There are 4 nested groupings, the coarsest first. Each group lies inside one group of the grouping before and may be the whole of it. The rows also spread widely along 11 directions, which tell nothing about the answers.
(in the rows, 128 means zero)
Some rows, each with its group in each grouping after it:
[141 141 115  88 129 116  96 141 111  95 124 102 146  93 188 117 161 144
 119 145 165]  K_406 K_585 K_683 K_199
[ 93 136 104 179 196 142 141 150 104 132 132  92 111  87 140 118 123 115
 149  88 173]  K_406 K_392 K_352 K_344
[153 140 125 142 114 106 134 160  60 111 111 117 131 144 132 165  92 157
  76 151 112]  K_406 K_258 K_882 K_833
[176 233 107  78 139 155 113 139 169  74 150 125 131 148 161  85 188 137
 113 142  41]  K_406 K_107 K_25 K_391
[132  87 169 119  89  77  83 154 149 101 205 100 123  99 124 121 103 103
 112 125  81]  K_406 K_392 K_352 K_828
[101 120 105 112 137 125 125 133 136 169 124 190 115  95 192 156 166 130
 121 110 148]  K_604 K_540 K_759 K_133
[114 135 125 188 132 189 118 132  44 164  88  98 156 143 152 125 125  98
 123 144 180]  K_604 K_792 K_995 K_45
[118  95 130 117 135 119 112 106 148 116 147 134 179 127 127  87 152 105
 175 124 152]  K_604 K_540 K_146 K_943
[186 109 131 121 189  68 221 124 135  89 154 171 123 201 110 114 135  98
 146 164 122]  K_406 K_392 K_381 K_721
[156  73 149  65  98  81 118  61 160 116  99 135 147 157  62 109  72 200
 163 124 123]  K_604 K_473 K_334 K_762
[157 129 112 116 117 171 159  77  92 148  55 151 172 201 142 120 147 124
 134 202 179]  K_406 K_107 K_738 K_217
[ 73 102 126 118  96 108  87 112 171 113 121  43 124  32  90 126  99 160
 136  60 166]  K_406 K_392 K_381 K_547
[124 115 133 159 127 144 149 111 136  86 140  85 144 155  92 102  53 119
 135 157 107]  K_604 K_792 K_995 K_758
[123 102 139 176 126 130 158 138  97 108 158  96 164 152 131 115 125  54
 124 178 154]  K_406 K_258 K_492 K_218
[132 122 151 117  83 182 102  81 179 131 152 125 197 175 137  63 185  46
 160 191 109]  K_406 K_392 K_118 K_634
[148  86 160  83  85 117  64  85 140 121 130  98 196 137  95  72 148 126
 174 126 146]  K_604 K_792 K_707 K_14
[117 124 110 159 190 144 164 126 115  99 137 100 164 134 145  83 151  76
 174 136 197]  K_604 K_540 K_146 K_943
[134  98 153 105  81  99 110 117 149 125 138 106 120 117 116 136 105 130
 111 134 119]  K_406 K_392 K_352 K_828
[150 119 136  92 119  67 111 157 119 132 149 149  96 100 154 159 145 150
  95 109 115]  K_406 K_107 K_25 K_391
[125 132 124 125 116 168  75 124 103 129 124 114 168 120 171 101 147 122
 134 157 138]  K_406 K_392 K_381 K_547
[ 76 170  89 178 182 182 128 139 138 115 140 104 142  94 142  96 130 114
 156  89 126]  K_604 K_540 K_146 K_943
[125 111 127 114 134 107  96 150 118 101 154 111 129  90 164 121 107 143
 126 125 136]  K_604 K_540 K_146 K_943
[131 135 138 172 113 180  85 109  67 156 100 118 201 175  99  94 141 112
 150 134 124]  K_406 K_392 K_352 K_344
[ 71 136 107 144 100 195  80  83 162 123 112  93 184 106 117  89 105 141
 156 136 117]  K_406 K_585 K_683 K_199
[ 85 126  81 121  94 136 154  91 170  76 103 144 168 118 134 152  77 172
 100 171 112]  K_406 K_585 K_683 K_199
[105  88 111 125 118  69 156 147 152  53 180 138 151  94 165 152 117 106
  95 156 135]  K_406 K_392 K_352 K_828
[174  87 156  97  71  99 212  89 149 133 108 152 117 206 126 161 109  86
  93 214 148]  K_604 K_540 K_759 K_133
[127  73 148 163 148  75 184 143 111 143 150 125  93 130 113 156 104  86
 121 125 162]  K_406 K_392 K_381 K_721
[161 142 138 109 149 113  96 148  99 152 121 126  76 120 136 135 100 181
 118 104  99]  K_406 K_392 K_352 K_344
[166 146 134  97 103 101 145 113 157  67 143 132 177 169 104 103 158 114
 121 143  89]  K_604 K_792 K_995 K_45
[109 103 141 147  91 142 107 112  99 170  92  99 137 117 111 143 116 127
 120 119 162]  K_406 K_392 K_381 K_721
[149 147 141  69 112 148  63 115 159 142 133 111 122 108 158  91 160 142
 144 119 108]  K_604 K_792 K_707 K_14
[126 112 116 102 145 109 119 138 103 163 114 172 135 101 198 143 196 118
 132 116 192]  K_604 K_540 K_146 K_943

New rows. What belongs after each?
[115 151 111 107 106 195 113  97 140 158  70  92  86 110 164 140  72 174
 108 156 140]  K_604 K_792 K_707 K_14
[152 151 119  82 132 131 131  95 137 156  68 128 107 136 127 128 140 179
 134 123 148]  K_406 K_585 K_683 K_199
[133 144 104 106 139 117  84 134 122  67 144 114 176 109 126  92 125 175
 143 114 102]  K_406 K_107 K_738 K_217
[145 186 126 106 139 127 126 138 132 202  92 158  61 118 137 160 175 161
 105  70  97]  K_406 K_585 K_683 K_199
[134  85 122  94 143  48 140 120 148 140 137 215 128 125 114 154 148 164
 136  90 108]  K_406 K_392 K_381 K_721
[151  64 151  82 134 109 102 110 146 134 161 154 119 138 171  99  95 128
 160 181 133]  K_604 K_540 K_146 K_943
[ 69 131  89 151 109 126 135 136 140 114 133 150 159  83 146 160 147 124
 100 107 128]  K_406 K_107 K_738 K_217
[154 158 130 109 161 124 142 140 173  92 177 115 104 134 146  90 147 101
 137 141  82]  K_406 K_392 K_381 K_721
[ 40 137 107 196 112 191 104 134 125 142 117  43 111  53 134 142  55 132
 110 111 146]  K_406 K_585 K_683 K_199
[ 95  67 133 113 103 142  54 109 147 129 171 150 178 102 171  96 112 119
 158 158 116]  K_604 K_792 K_707 K_14
[157 126 133  73 131 141 136  92 153 186  82 148  67 138 159 135 132 155
 130 152 147]  K_406 K_392 K_381 K_547
[106 105 123 131 119 110 152 125 171  71 167  88 142 103 134 116 115  89
 125 153 141]  K_406 K_392 K_381 K_721
[126 128 123 148 180 127 112 140  95 181 120 158 100 118 128 128 128 155
 149  79 120]  K_406 K_392 K_381 K_547
[136 122 124 110 164 114  97 142 125 126 158 149 127 113 155 101 133 146
 156 105 114]  K_604 K_540 K_759 K_133
[109 117 130 112 108 129  98 110 161 136 131 126 124 102 123 122 108 151
 133 105 105]  K_604 K_792 K_995 K_45
[ 84 136 113 150 124 152 151  92 149 159  79 109 110 111  85 145  91 160
 134  77 140]  K_604 K_473 K_334 K_762
[147 170 154 176 131 170 124 122 111 151 125  80 137 177  61  89 131  93
 145 103  85]  K_406 K_392 K_352 K_344
[116 170 119 170 160 178 179 113 157 134 124  92 108 155  94 100 109  96
 149 113 113]  K_604 K_540 K_759 K_133
[152  59 153 133 119  28 130 158  82 108 170 169 149 138 107 159 107 133
 108 121 110]  K_406 K_392 K_381 K_721
[116 104 137  92  80  94 107 128 146 164 119 139  99  87 147 171 133 147
  94 119 129]  K_406 K_258 K_882 K_833
[109 178 117 194 164 144 165 162 111 126 132  88  97 119  97 137 103 115
 113  71 105]  K_604 K_540 K_146 K_943
[159 116 149  97 138 104 103 119 148 150 152 164 121 147 118 103 147 135
 153 116  80]  K_406 K_392 K_381 K_721
[131 153 119 153 176 154 199 129 139 148 119 108  65 144 139 130 107 100
 130 131 149]  K_604 K_540 K_759 K_133
[ 76 126 110 174 119 162 134 100 133 142 110 114 199 128  97 108 167  85
 157 113 160]  K_406 K_258 K_882 K_833
[148 131 119 111 127 119  92 140  84  99 118 119 142 125 142 126  79 191
 117 130 115]  K_604 K_540 K_759 K_133
[ 57  93 108 166 140 116 142 119 165 113 150 105 148  72 108 126 120 103
 149  87 162]  K_406 K_392 K_352 K_344
[154 162 127 114 133 110 107 140  81 191  83 169 127 138 119 150 194 161
 119  72 119]  K_406 K_258 K_882 K_833
[129 135  92  99 139 110 164 129 159  62 139 145 121 121 167 141  81 165
 104 162 108]  K_604 K_540 K_759 K_133
[141 118 126  52  80 100  85 108 142 152  86 154 118  97 157 160 147 193
 100 119 136]  K_406 K_392 K_118 K_634
[ 70 160  80 160 162 122  95 135 151  94 146 153 177  80  83 113 131 182
 152  29  61]  K_406 K_392 K_352 K_344
[164 143 164 166 150 116 115 152 105 130 176 101 118 170  53  88 101 115
 149  91  47]  K_406 K_107 K_738 K_217
[ 78 175  87 144 151 154 124 136 165 112 142 131 149  83 142 115 166 125
 139  69 110]  K_604 K_540 K_759 K_133
[125 117 131 152 132  87 157 106 135 103 122  96 158 145  22 113 111 139
 152  73 126]  K_406 K_107 K_25 K_391
[ 87  79 126 144 107 114 102 141 101 175 141 168 147  91 173 158 165  96
 118 122 166]  K_406 K_107 K_738 K_217
[132 125 154 155 117 123  98 125 127 130 155 111 169 148  67  92 140 105
 153  92  85]  K_406 K_392 K_118 K_634
[137 109 104  95 130 107 160 108 127  91  94 121 133 123 153 143 106 159
 114 168 177]  K_406 K_392 K_381 K_721
[113  93 161 188 116 110 110 138 105 118 174  95 177 138  64  99 113  79
 149  92 108]  K_604 K_792 K_995 K_45
[138 165 134 144 149 179 122 136 120 173 127 120  93 141 166 113 151  94
 126 140 116]  K_406 K_392 K_352 K_828
[113 128 108 149 155 104 161 129 129  98 137 122 167 125 103 115 157 108
 144 107 148]  K_406 K_258 K_492 K_218
[104 166  91 142 140 141 135 157  99 164  96 169  99  94 187 187 154 152
  77 104 129]  K_406 K_392 K_118 K_634
[159 162 113  68 124 129 113 100 145 117  91 136 147 140 140 109 163 173
 135 136 124]  K_406 K_585 K_683 K_199
[118 115 146 130  99 145 104 133 141 149 156 107 103 114 155 128 101 106
 110 163 102]  K_406 K_258 K_492 K_218
[114 140 110 119  80 142 182  80 170 105  86 133 142 155 107 156  94 145
  96 156 113]  K_604 K_473 K_334 K_762
[111 118 136 157 103 133 181 114 150 151 118 115  93 140 109 162  95  96
  97 143 127]  K_406 K_392 K_352 K_344
[110  57 138  62  91 101 103  82 190 128 128  97 122  79 142 115 109 142
 151 155 184]  K_406 K_258 K_492 K_218
[136 106 128 163 185 121  85 158  56 133 161 156 170 135 149  93 142 121
 164 118 126]  K_406 K_392 K_381 K_547
[ 88 123 111 159 149 177  97 122 130 164 135 150 122 111 158 119  98 135
 143 132 104]  K_406 K_392 K_352 K_344
[135 106 119 126 110  79 118 139  88 103 124 149 140 126 113 164  75 190
  94 126 102]  K_406 K_107 K_25 K_391
[108 108 155 184 107 160 164 125 137 138 133  31  70 126 101 137  31  86
 105 160 141]  K_406 K_392 K_118 K_634
[117 148 110 110 115 175 110  99 105 140  66  93 160 111 170 117 167 133
 134 135 206]  K_604 K_473 K_334 K_762
[ 94 160  94 160 156 141 147 128 126 131 113 150 170 119 122 125 182 113
 143  74 141]  K_604 K_540 K_146 K_943
[113  88 123 123 156 103  81 131 122 125 158 151 155  98 141 103 130 146
 165 105 130]  K_406 K_392 K_352 K_344
[155  75 172 115 100  93  79 118 107 147 158 150 189 156 109  95 178  89
 159 130 124]  K_406 K_392 K_381 K_721
[156 115 114  66  97 112 110 111 137 106 131 213 172 159 186 134 141 159
 112 185  91]  K_604 K_540 K_759 K_133
[140 133 139 107 155 131 104 130 140 138 132  75  76  97 129 103  97 153
 149  98 134]  K_604 K_792 K_707 K_14
[140 118 116  81 141 147 104  77 175 150 109 183 110 151 125 104  77 204
 159 149  67]  K_406 K_392 K_381 K_547
[168 150 145 135 117 143 160 113 136 106 131 104 140 190 100 102 126  93
 123 169  95]  K_406 K_392 K_381 K_547
